The rows are grouped in 3 different ways at once. Each group adds its own fixed numbers to the row, and there is some noise. The rows also spread widely along 9 directions, which tell nothing about the answers.
In the rows, zero is written as 128.
Known rows, each followed by its group in each grouping:
[120 108 120 106  85 130 131  98 132 134 147 178 133 153 172 113 114  90
 140 142 116 126 100  85 118]  J355 N (2)
[ 92 145 123  99  95 131 124 121 146 132 119 149 150 117 145 118 127  97
 144 132 140  87 107 103 124]  J939 F (1)
[128 147  94  89 140 112 113 132 137 147 128 146 117 128 106 145 131  93
 133 152 140 116 121 149 151]  J223 F (3)
[136 130  93 134 148 138  96 150 121 140 127 133 151 157  76 111 109 107
 147 149 133 140  92 162 164]  J939 H (0)
[ 52 104 130  77 147 135 111 167 135 209 162 167 132 115 141 107 104 131
 132 103 160 118 139 152 144]  J223 H (3)
[129 149 127 147 103 145 104 155 155 147 152 146 152 148 108  97 112  99
 133 200 161 140  92 140 162]  J355 N (0)
[118 130  80  97 101 158 128 108 169 120  79  92 143 130 115 115 140  71
 149 107 130  88  93 102 167]  J329 F (1)
[110 169 114 148 120 157 121 149 139  99 146 123 177 126  85 132 136 100
 153 156  96  75  81 129 119]  J347 H (2)
[ 84 130 120 110 116 133 118 144 127 151 141 169 134 132 130  98 112 113
 139 141 150 118 112 122 127]  J81 H (1)
[112 198 129 106 127 100 114 152 144 123 137 155 148 116  86 128 132  87
 159 208 195  98 103 134 130]  J81 F (0)
[108 174  85 137  82 124  87 124 150 103 131 179 155 154 160 169 119  91
  84 176 111  47  97 136 144]  J347 F (3)
[140 150 114 133 111 186 133 151 147 128 132 112 165 151  90  96 123  95
 148 167 120 136  79 118 154]  J329 H (1)
[139 147  80 159 100 118 125  90 102  86 144 160 128 138 142 175 141 104
 109 125  54  72  97 148 101]  J939 H (3)
[ 83 125 135 117 151 139 100 187 123 195 178 170 139 130 116 111 101 135
 122 141 147 134 126 179 149]  J223 H (3)
[ 97 126 101  76 148  80 143  93  89 131 137 187 125 132 143 158 125 107
 155 108 121  82 114 118 107]  J355 H (3)
[115 155 138  89 162 146 131 147 120 152 150 147 159 126  99 149 125 111
 143 126 129 118 124 132 142]  J939 F (0)
[127 176  93 147 139 137  98 155 140 110 143 138 156 129  86 156 133  99
 124 175 120  85 110 146 152]  J81 N (3)
[115 177  90  94 124  90 128 121 140 119 132 155 123 108 110 154 140  87
 145 176 147  83 114 138 117]  J223 H (3)
[105 130  81 102 163 158  98 154 153 168 138 120 137 126  81 123 117 100
 129 126 136 131 128 153 178]  J329 H (2)
[123  95 115 130 146 156 118 151 120 145 148 131 154 153 106 125 113 110
 145 104  82 129 100 130 155]  J223 N (2)
[109 154 130 144 166 111 111 179  98 131 145 149 163 134  65 126 118 119
 167 154 133 109  85 168 153]  J329 F (1)
[110 152 140 121  90 161 155 117 127 124 168 161 154 139 158 145 131 103
 116 138 104  95 101 105 109]  J329 H (0)
[103 144 138 116 141 133 132 158 118 147 149 162 148 133 119 138 120 115
 129 130 107 112 113 139 139]  J223 F (1)
[112 165 137 128 113 149 152 126 125 112 149 129 152 117 105 131 148 103
 154 137 119  90  99 113 100]  J81 H (0)
[118 144  96 127 158  69 108 142 110  99 130 154 149 126  77 156 126  94
 177 159 122  81  92 140 131]  J223 N (2)
[112 157 122  82 146 140 138 132 137 137 144 151 162 130 109 129 118  94
 158 152 135 112 109  99 122]  J355 H (2)
[ 88 182  66 149 161  76  77 154 125 117 135 182 135 107  93 184 120 114
  93 160 121  69 136 191 153]  J939 H (1)
[123 183  92 172 166  89  84 163 113 105 147 139 138 118  48 157 136 105
 138 171 114  87 105 193 138]  J81 F (2)

New rows, each followed by its group in each grouping:
[ 97 139 105 147  96 125 108 126 149 131 135 148 143 134 130 111 119 100
 118 149 140  92  96 147 141]  J355 H (0)
[ 94 164 174 103 135 129 167 134  99 138 184 166 149 107 129 163 144 117
 143 120 114  92 117 124 102]  J329 F (0)
[125 145  73 132  73 171 106 111 183 115 102  84 152 121 119 100 141  80
 142 140 132  83  87 118 138]  J939 H (3)
[ 85 123  98  66  97 164 113 122 180 164 104 145 143 137 167 120 109  84
 110 115 157 100 123  94 176]  J329 F (1)
[ 75 128 116 130 108 132 129 126 130 122 143 135 145 107 120 115 143 107
 162 110 107  71  97 125 102]  J347 H (2)
[ 70 104 136  93 122 124 114 123 115 153 148 179 152 134 171 134 104 115
 140  86 114  86 115 113 116]  J939 F (2)
[103 121 126 130 125 145 128 133 121 140 153 137 133 124 117 127 138 111
 137 107 115 112 117 128 134]  J81 N (0)
[ 94 140 132 131  99 114 121 123 124 137 160 158 115 109 136 116 140 103
 140 137 127 101 115 135  97]  J81 F (2)
[ 93 150 113  89 142 109 141 136 121 119 126 172 161 132 125 152 115 103
 146 132 119  77 105 105 123]  J223 H (1)
[ 86 136  99 126  76 101 132  88 134 104 138 156 110 103 145 126 155  92
 148 131 113  71 103 119  84]  J347 H (2)
[ 87 166 115  94 147 105 124 145 130 116 123 162 158 113 104 143 128  95
 164 154 157  78 115  99 133]  J81 N (1)
[120 156 126 141 159 155 137 147  96 127 186 159 147 125 112 189 142 127
 106 116  56  95 133 142 124]  J81 N (3)
[120 117 106 105 141 142 106 155 124 141 126 134 172 158 100 113 106  98
 175 144 150 107  78 120 170]  J329 N (3)
[118 164 133 164 120 109 109 159  99 135 178 166 122 124  92 126 143 121
 142 183 120 117  95 191 114]  J347 F (3)
[ 90 101  97 163  78 114  78 126 142 143 130 138 109 130 138  83 123 100
 132 124 137 101  94 160 132]  J81 F (2)
[ 86 129 118 105  95 117 114 118 144 147 146 181 139 136 158 102 104  96
 139 157 154 105 104 111 116]  J355 H (2)
[ 88 140  99 103 135 152 115 147 145 147 130 152 153 136 122 132 109 106
 120 130 133 101 115 127 166]  J329 H (1)
[140 189 127 156  71 185 123 149 182 144 178 115 115  93 112 106 163  96
 111 212 141 145 127 142 124]  J81 N (3)
[127 169 149 100 104 190 157 140 141 134 168 171 169 145 152 153 121 100
 109 168 103 124 116  75 136]  J329 N (1)
[111 174 118 141 107 109 114 133 141 110 149 150 145 101 109 145 143  97
 139 177 143  88 109 137 126]  J939 N (0)
[116 201 148 109 141 157 130 157 147 125 161 129 183  99  93 149 135 103
 151 167 122  90 114 117 117]  J939 F (2)
[134 134 123 133  92 142 108 147 133 152 148 135 134 133 101  60 121 104
 178 191 170 157  79 150 121]  J939 H (3)
[ 89 167 143 110 140 110 148 126 101 104 165 185 162 120 138 192 135 109
 131 123 102  53 120 101 103]  J81 N (0)
[ 75 154 112 162  97  92  89 136 140 146 160 151 102  74 131 131 150 117
 112 136 140  73 130 199 116]  J939 F (3)
[100 138 130 132 136 106 116 155 103 126 154 157 164 136  93 109 112 108
 185 159 139  99  73 138 118]  J329 H (2)
[103 175 115 100 134 127 136 142 158 133 145 125 138  87  87 129 144  92
 157 161 146 100 121 128 115]  J223 H (2)
[ 62 114  98 144 153  70  64 161 104 169 143 195 111 117 119 128 103 134
 109 119 142 108 131 208 163]  J939 F (1)
[ 68 122 161 157 108 126 118 162 111 183 197 167 104 100 122  80 131 138
 132 134 155 140 123 181 104]  J81 H (0)
[117 107 121 100 104 124 132 109 108 128 115 166 143 155 150 112 115 100
 162 114 116 116  87 100 120]  J939 F (1)
[ 79 133 124  90 132 111 129 124 130 154 129 175 127 117 145 132 122 107
 129 111 136  97 127 124 137]  J355 F (1)
[149 180  98  76 151 100 152  94 106 108 138 173 127 126 101 184 141  89
 142 163 119 119 125 114 110]  J939 H (0)
[ 80 110 111  96 170 154 112 152 121 183 166 153 137 126 115 138 110 124
 121  88 111 126 139 151 156]  J329 H (2)
[115 155 107 109  93 135 142  91 145 101 134 150 147 114 154 173 146  87
 120 126 105  72 116  91 118]  J939 N (0)
[120 158 127 162  96 127 109 158 131 164 182 139  88  96  83  70 150 115
 151 202 171 165 113 189 106]  J81 H (3)
[143 161  89 103 100 187 141 105 165 133 132 103 117 117 114 127 155  85
 121 140 113 124 125 113 126]  J81 H (3)
[114 191 127 167  96  65 110 136 139  85 136 133 146  96  80 103 147  84
 192 214 167  66  64 151  94]  J355 F (2)
[119 141  78 139 114 105 109 121 142 113 125 129 123 114 111 152 145  92
 133 137 110  76 106 149 143]  J223 N (3)
[119 135  95  82 182 211 120 156 137 152 127 111 189 162  91 148 108 110
 127  89  95 105 118 110 176]  J81 H (3)
[123 145 130 138 126 165 100 180 144 145 142 114 174 150  65  57 107 101
 187 189 165 142  70 131 136]  J81 H (2)
[ 97 162  97 130  83 127 133  91 151 126 156 159 106  97 166 154 150 101
  88 130 103  76 134 139 104]  J355 H (3)
[123 150 123 114 108 145 137 123 135 110 135 123 165 115 119 132 145  95
 170 144 120  82  91  98 112]  J939 N (3)
[141 163 105  57 137 120 139 100 123 131 128 153 126 122 120 160 139  87
 155 145 132 116 125 110 121]  J939 F (3)
[117 168 120 117 135 108 129 141  94 107 147 203 158 159 122 151 107 108
 135 176 116  99  96 111 111]  J81 H (1)
[ 87 160 112 134 138  39 114 133  84 121 161 186 106  99  98 136 140 116
 171 165 159  80 109 174  85]  J81 H (3)
[147 113  97 105 121 117 159  83  84  99 114 149 130 150 116 128 137  96
 178 109  82 127  86  97 100]  J939 H (1)
[139 141  93 133  92 147 134 112 159 117 128 104 121 117 105 110 147  81
 145 150 107 120  98 126 119]  J223 H (2)
[117 156  74 142 117 158  96 143 162 116 107  91 157 126  78 108 136  89
 149 145 137  77  88 141 149]  J81 H (3)
[ 72 120 153  98 125 120 140 129 109 151 165 164 141 111 148 133 128 114
 158  92 119  84 111 118 103]  J329 F (2)
[105 167 131 125 128 149 129 141 125 138 184 171 140 120 127 149 128 113
 111 151 103 111 130 129 104]  J81 H (2)
[ 95 125 116 108 116 127 129 113 111 131 142 177 142 151 152 139 114 107
 125 113 121  90 108 113 117]  J81 H (0)
[ 84  92  99 174 131 110  67 164 114 164 152 164 115 144 108 107 107 125
 112 124 141 123 113 195 171]  J81 N (0)
[120 142 112  89 130 144 148 114 119 126 137 149 152 147 124 150 126  94
 141 124 116 101 102 105 136]  J329 H (0)
[120 133 149 124  94 147 132 151 120 156 168 146 144 139 112  69 122 109
 182 184 166 147  74 133 113]  J329 H (3)
[ 92 173 127  74  93 143 142 108 175 144 144 136 118  81 144 129 154  81
 136 142 157  95 144  93 102]  J81 F (2)
[ 93 169  96 115  78 116 117 118 165 130 126 161 106 102 134 107 139  87
 126 181 171 103 121 120 114]  J81 H (1)
[ 98 126 106 156 104 111 100 134 138 156 161 159 106 117 122  93 123 111
 128 157 135 130 108 170 123]  J355 H (2)
[150 185  75 115 124 149 109 134 159  89  90  93 171 140  62 136 146  72
 170 177 132  73  71 124 159]  J347 F (3)
[131 167 104  85 152  97 160 110 116  96 107 134 133 112  88 172 154  86
 164 125 105  83 110 111 121]  J223 F (1)
[126 163 149 111 110 118 139 134 107 133 159 186 136 133 131 128 125 108
 144 178 128 138 106 123 104]  J939 F (1)
[ 41 175  98  96 142 132 101 154 179 165 146 150 132  72 112 153 139 111
  96 132 169  65 161 160 160]  J347 H (0)
[120 161  94 116 151 105 118 136 114 113 132 175 133 133  97 161 127  99
 134 160 122 110 122 125 143]  J81 N (1)
